The first 7 rows are patterns. Each new row is the sum of 2 different patterns, raised or lowered, with some noise. Before adding, each is slid sideways (what falls off one end comes back at the other), maybe read backwards, and multiplied by a number that may be negative. Names go in the order of the patterns.
In the rows, zero is written as 128.
Some rows, each with the names of its patterns after it:
[ 77 135 171 146  89 125 138 139 128 118 124  95 182 130 124 105 127 111
 158 126 130 130 112 121 138 148 143  95  93 111 122 182 146 114 155 139]	k_615
[121 164 162  86 129 122 136 156 123 130 126 128 123 158 102 128 120 129
 128 120 133 124 112 149 118 100 159 120 126 125 120 132 136 116 134 107]	k_899
[139 125  84 129 126 109 160 105 180 133 131  74 136 140 110 107 125 136
 108 126 121 123 124 149 129 127 137 133 129 108 164 167 120 111  82 144]	k_750
[123 159 151 119  93 119 161 125 122 154 162 124 111 182 138 131 141  82
 131 132 124 115 128 141 108 135 115 108 107  98  94 115 137 130 122 129]	k_65
[127 118 137 182 122 134 123 152 132 106 157 119 131 127 150 143 137 112
 112 132 148 159 165 105 132 131 137 110 131 104 127 150 113 182 127 129]	k_199
[123 139 104 132 128 127 126 132  91 130 126 166 169 129 129 133 170 118
  84 120 132 119 130 147 121 131 158 103 112 133 137 114 148 125 125 121]	k_560
[122 121 140 171 124 132 121 103 137 103  96  92 182 148 135 112 128 113
 138 118 153 111 148 141 140 108 137 124 137 108 114 135  90 133 163 128]	k_518

New rows. What belongs after each?
[ 96 115 122 138 136  99 147 152 128  95  53 125 126 108  78 125 109 100
 157  82 152 122 122  61 131 124  99  94 110 127  86 114 110 112 110 135]	k_750 k_560
[123 123 109 189 100 139 117  96 118 126 124 123  95  67 154 149 133  92
 110 133 133 130 146 116 108 113 145  75 140 152 108 118 122 157 129 109]	k_199 k_560
[111 148 132 138 149 153 142 139 106 156 132 137 117 148 139 131 140 148
 142 138 129 125 120 170 158 145 119 136 158 138 142 113 145 144 159 142]	k_199 k_518
[182 160 162 162 154 181 158 161 134 142 169 151 160 139 149 149 153 164
 162 164 165 159 161 167 153 139 165 161 177 213 133 158 188 169 156 165]	k_65 k_560
[ 96  81 135 123  79  92  91  90 122 109  81  91  67  94  79  89  98  91
  60 134 103  78 121  74  78  93  93 110  98  82  91  92  70 127 138  48]	k_899 k_199
[ 97 140 173 146 127 123 134 172 133 145 116 130 143 105 116 105 182 123
 138 131 137 126 146 100 165 112 154 161 145 132 140 132 142 135 106 125]	k_199 k_518
[ 79  65  74 134 133 123 112 126 131 104  95  80  60 114 111 108  83  96
 104 104 116 129  82 107 114 105 102  93  91 106  74 109 109 131 105 107]	k_199 k_518
[151 159 180 159 170 182 156 133 157 173 147 156 134 162 156 168 148 156
 174 210 214 128 148 160 203 152 137 147 171 137 173 163 147 154 196 136]	k_560 k_518
[157 108 117 125 140 108  78 123 139 151 130 138  74 105 116  75 105 179
 132 101  78 155 119 112  89 116 105 118 163  50 154 116 137 114 122  93]	k_615 k_199
[110 142 114 152 129 143 132 147 155 159 139  97 131 183 141 124 112 122
 142 135 133 139 142 101 163 140 149 139 148 140 134 152 161 114 142 190]	k_899 k_750
[ 86 138 133 106 121 125 110 106 105 130 113 119 106 123 109 135 144 124
 129 118 141 130 100 112 122 115 141 104 152 106  99 110  73 129 119  96]	k_65 k_199
[109  62 145 105  73  73 134  92  96 110 155 119 108  80  96  61 151 141
 128 116 162 143 126 131  84  97 136 108 112  90 112 146 104 164 121 103]	k_65 k_518
[114  77 105 127 104 171 104  82 112 119 116 118  66 119 114 121 136  90
 144 135 140  74 111  86 125 117 113 100 127  87 133 125 107  74 126 105]	k_560 k_518
[106  92 103  92 144 130 101 119  31  94 113  87 103 132  62  79  87 133
  89  94 112  84 117 105 127  52  93 100 131 116 113  70  85  78 120 111]	k_615 k_199
[122 184 145 127 144 130 165 128 155 130 177 171 168 116 138 134 191 199
 167 148 156 182 164  90 143 170 135 156 162 185 159 168 124 133 153 200]	k_199 k_560
[130 109 199 141 169 166 178 129 125 136 165 138 120 185 153 204 165 150
 159 151 193 176 101 173 171 108 173 154 168 147 162 159 186 135 200 154]	k_899 k_518
[ 54  91 153  87  67  77 129 104  90  89 102  90 116 130  40 104 103 114
 102 112  72 104  96 110  95 106  89  81  84 129 113 108 107  50 105  91]	k_615 k_899
[135 136 127 179 185 185 147 182 166 151 162 106 168 162 165 159 131 152
 211 158 167 177 124 185 174 172 135 152 136 179 140 163 148 171 155 193]	k_899 k_518
[ 96 120 103  87 109 132 104 112  96  95 111 102  87 116 151  87  70 103
 102 132  75  77 111 113 137  99 121 105 115 116 138 116 130 120 106 110]	k_65 k_560
[142 112  87 128 141 116 115  95 115 106 111  95  75 111 129 120 102  97
 129 120  86 103  87 116 105 110 108 136 108 113  83  98 132 107 122 117]	k_65 k_560
[101  88 122 120  75  99 110  93  71 118 103 116 169  99  72 121 119  99
  73  98  99  79 123 114 126 101 104  97 123 101  99  86  86  92  77 104]	k_65 k_560
[116 129 115 102 120 158 129 103 142 178 154 112 130  88 132 125 119 121
 126 100 150 105 113 133 113 139 116 128 130 112  98 150 113 134 137 126]	k_899 k_560
[188 112 146 133 147 126 140 143 131  98 154 144 151 141 134  84 167 153
 149 137 133 132 143 166 139 118 128 180 104 120 158 120  64 146 154 163]	k_615 k_750
[140 149 165 143 134 166 175 180 137 158 166 149 181 183 134 151 133 130
 166 163 165 143 153 162 165 147 182 142 161 138 153 150 185 150 180 134]	k_615 k_518
[164 181 135 121 130 156 150 133 116 159 160 143 158 118 129 148 159 148
 158 115 160 138 142 154 148 135 155 131 166 140 127 145 108 128 124 132]	k_615 k_560
[151 130 155 120 127 140  82 147 136 116 118 141  99 118 136 187 177 122
 118 139 173 128  90 121 143 144 151 163 137 142 159 120 110 138 149 122]	k_65 k_560
[155 114 123 137 165 125 114 118 138  99 140 135 146 157 139  92 152 136
 159 135 105 130 128 148 125 102 132 157 131 121 153 112 110 131 149 149]	k_615 k_518
[121 128 143 143 124 105  98 145 122 119 118 131 126 129 122 113 108 126
 125  97 111 155 121 109 137 125 111 142 120 130 118 127  97 123 144 131]	k_560 k_518
[150 173 152 118 114 139 162 124 100 118 152 103 165 114 181 140 155 100
 122  91 162 157 159 133 150 144 130 138  92 137 145 142 142 105 134 164]	k_750 k_518
[ 94 105 123 133 132 119  88 125 128 103 137 104 132 123 104 123 122 124
 103  92 130 122 121 119  88 110 101 125 136 148 108  89 124 132 131 104]	k_899 k_199
[113 104 141 109  82  61 128 108 124 180  91 111 168 119  95 113 151  93
  93 102 133 138 103 122  88 117 122 100  79  86  63  95  99 148 125 126]	k_65 k_560
[152 154 116 137 152 132 128 129 126 114 151 132 184 111 118 140 143  97
 173 154 151 139 158 146 143 116 134 139 127 157 143 111 142 164 133 155]	k_899 k_518
[147  88 140 184 137 132 148 132 122 144 131 112 146 164 131 130 148 122
 138 153 148 138 129 137 150 155 135 128 137 163 139 141 101 101 135 133]	k_899 k_560
[162 176 153 138 170 125 151 163 162 158 136 130 165 148 175 140 150 180
 128 139 150 184 142 146 151 196 195 154 143 109 130 176 153 155 153 158]	k_199 k_560
[107 120 145 121  81 137 165  91 111  80 106  74 126 144 142  97 113  97
 117 103 130 139  91 129  91 135 100 125 114 134  89 145 105  99  85 133]	k_615 k_199
[165 178 152 172 170 125 148 136 134 152 178 147 154 171 160 226 164 132
 135 172 193 170 154 189 206 165 150 226 155 188 186 105 180 173 157 158]	k_899 k_65
[164 153 161 157 159 186 150 180 159 125 163 133 160 156 123 162 158 134
 191 138 183 201 190 123 136 152 173 174 151 131 159 135 184 153 143 141]	k_199 k_518
[155 107 133 130 170 160 135 127 142 156 132 139 150 159 136 126 134 121
 142 161 112 133 145 132  95 130 145 178 121 150 140 151 147 105 127 138]	k_750 k_199
[179 157 151 195 144 149 143 209 163 167 145 120 154 154 161 148 148 151
 128 179 165 149 141  96 117 153 142 147 180 150 122 166 196 149 119 139]	k_615 k_65
[120 182 111 141 126 135 133 107  95 179 119 140 147 139 154 139 186  70
 111 120 163 140 150 104 123 105 160 137 147  96 150 121 139 103 148 121]	k_199 k_518
[130 128  82 123 129 142  92 114 118 119 175 114 101 124 160 119 104 145
 113 105 141 148 162 163 126 110 120 133 132 127 105 113 115 156 131 118]	k_615 k_65
[153 132 145 127 160 113 156 133 115 156  90 129 121 125 161 146  96 143
  96 127 120 114 146 137 136 105 123 137 122 119 141 148 136 119 125  69]	k_615 k_199
[139  93  88  88 109  78  92  62  95 100  96 126  81 170  88  92  53 115
 101  98  78  95 102  78 107  77  99  95 120 100 102  81 107 100 110 165]	k_750 k_560
[ 91 107  92 101 110 100  92 104 111  95 117 100 102 121 137  98  76 140
 100  98  44 101  81 115 122 100 136 106  95  88 148 110 111  78  78 119]	k_750 k_560
[173 181 162 144 163 164 181 145 142 160 162 167 171 161 172 171 191 131
 139 173 167 163 169 154 170 154 164 156 146 153 190 175 145 158 170 173]	k_899 k_518
[134 111  75 127 124 152 109 131 121 144 143 115 134 137 127 113 105 118
 151 143 111 121 156 118 121 116  96 132 122  97 104 117 129 100 119 137]	k_750 k_65
[140 112  98  97 133 136 118 107  89 103 123  95 108 122  90 116 100 134
 109  99 117  98 110 140  89 106 121  93 104 106 111 103 110  88 104 119]	k_199 k_560
[128 113 137  96 149 151 111  99 106 129 128  85  46 117 114  97 112 105
 197 128 116  77 122 112 106  96  91 144 112 111 103 124  97 138 120 121]	k_750 k_560
[127 132 148 132 139 157 130 141 140 141 142 182 124 141 124 162 172 144
 131  92 164 176 146  86 150 158 122 172 163 168 134 122  91 156 162 139]	k_615 k_750
[146 139 155 102 172 154 155 153 139 127 174 171 150 151 146 126 169 137
 158 119 148 130 137 203 174 139 167 168 107 158 187 165 105 145 159 153]	k_615 k_750
[141  84  47  82 115  97  51  79  98  99  94 116  22 100  81 108 107 102
  82  88  89  88 115  73  66  66  79 125 127  98  87  41  80 100  78  65]	k_615 k_199
[136 148  87  81  86 135 100 107 117  82 100  95 101  83 112  82  97  86
 118 109  51 110 103 152  90 120  91 117  85  65 100 114 121  55  81 101]	k_899 k_750
[118  86  82  97  58  97 107 103  67  79  87 129 127  76 116  98 103  74
  75 113  91  88  67  97 100 106  91  80  78  96 105  47  83 113 148  72]	k_750 k_560
[130  92 117 108 108 120 107 117 143 104  75  60 129 114 111  99 116  70
  84 138  84 124  81 110  52 144 115  91  86 104 112 106  95 103 109 105]	k_750 k_560
[105 139 100 132  97 114 128 112  70 135 117 122 104 109 109 121 146 110
  77 111 165 114  88 122 127  71 116 102 153 124 112 100 106 142 128 107]	k_615 k_750
[159 124 141 137 123 139 176 107 137 103 139 129 101 141 107 154 108 135
 124  88 115 106  97 116 149 152  73 128 145 132  84  98  98 115 141 102]	k_65 k_199
[120 162 134  96 180 146 177 197 126 130 147 152 166 151 142 152 105 190
 148 172 154 152  98 204 160 156 153 109 167 182 183 117 118 136 203 145]	k_615 k_899
[142 117 186 188 156  95 146 179 123 150 183 167 142 119 108 162 161 162
 138 145 141 159 153 182 122 151 124 148 141 193 119 126 141 164 158 155]	k_615 k_518
[109 122  93  76  99 111  89 124 117 101 107  93 113  94 109 141  94  95
  92 142 124 115 122 132 123 104 128  78 106 114 100  92 125 115 115  83]	k_615 k_65
[107 149 101 156 141 119  70 159 139 129 130 117 119 131 179 115  90 129
 181 121  95 165 138  77 127 121 173 168 117  89 122 135 135 148 116 163]	k_615 k_750
[145 114 156 150 110 150 143 142 137 132 143 173 144 133 137 113 137 109
  98  93 176 161 146 124 139 124 165 142 155 108 150 166 148 121 159 154]	k_65 k_518
[121 143 150 145 144 156 128 176 116 144 144 145 158 138 127 143 139 126
 204 119 110 165 166 133 159 132 108 145 180 151 152 119 200 183 126 161]	k_899 k_560
[102  99  65 102  63 119 126 127  61  84  86 113 140 106  68  63  81  87
 172  90  85 113 108  50  97 140 109  46 112  97  83 124  81  92  64 139]	k_615 k_899
[131  79  88 113  45  85 138 103  79  57 119 141  89 110 121  99 108 112
  92  90  91  97 120  86  96  93 115 101 126 100  78  38 128 152 146 103]	k_615 k_518
[112 172 166 100 139  66  97 106 162 165 161 153 112 110 121 185 143 133
  97  68 163 129 148 125 128  77 143 137 143 135 120 136 125 170 130 102]	k_615 k_750
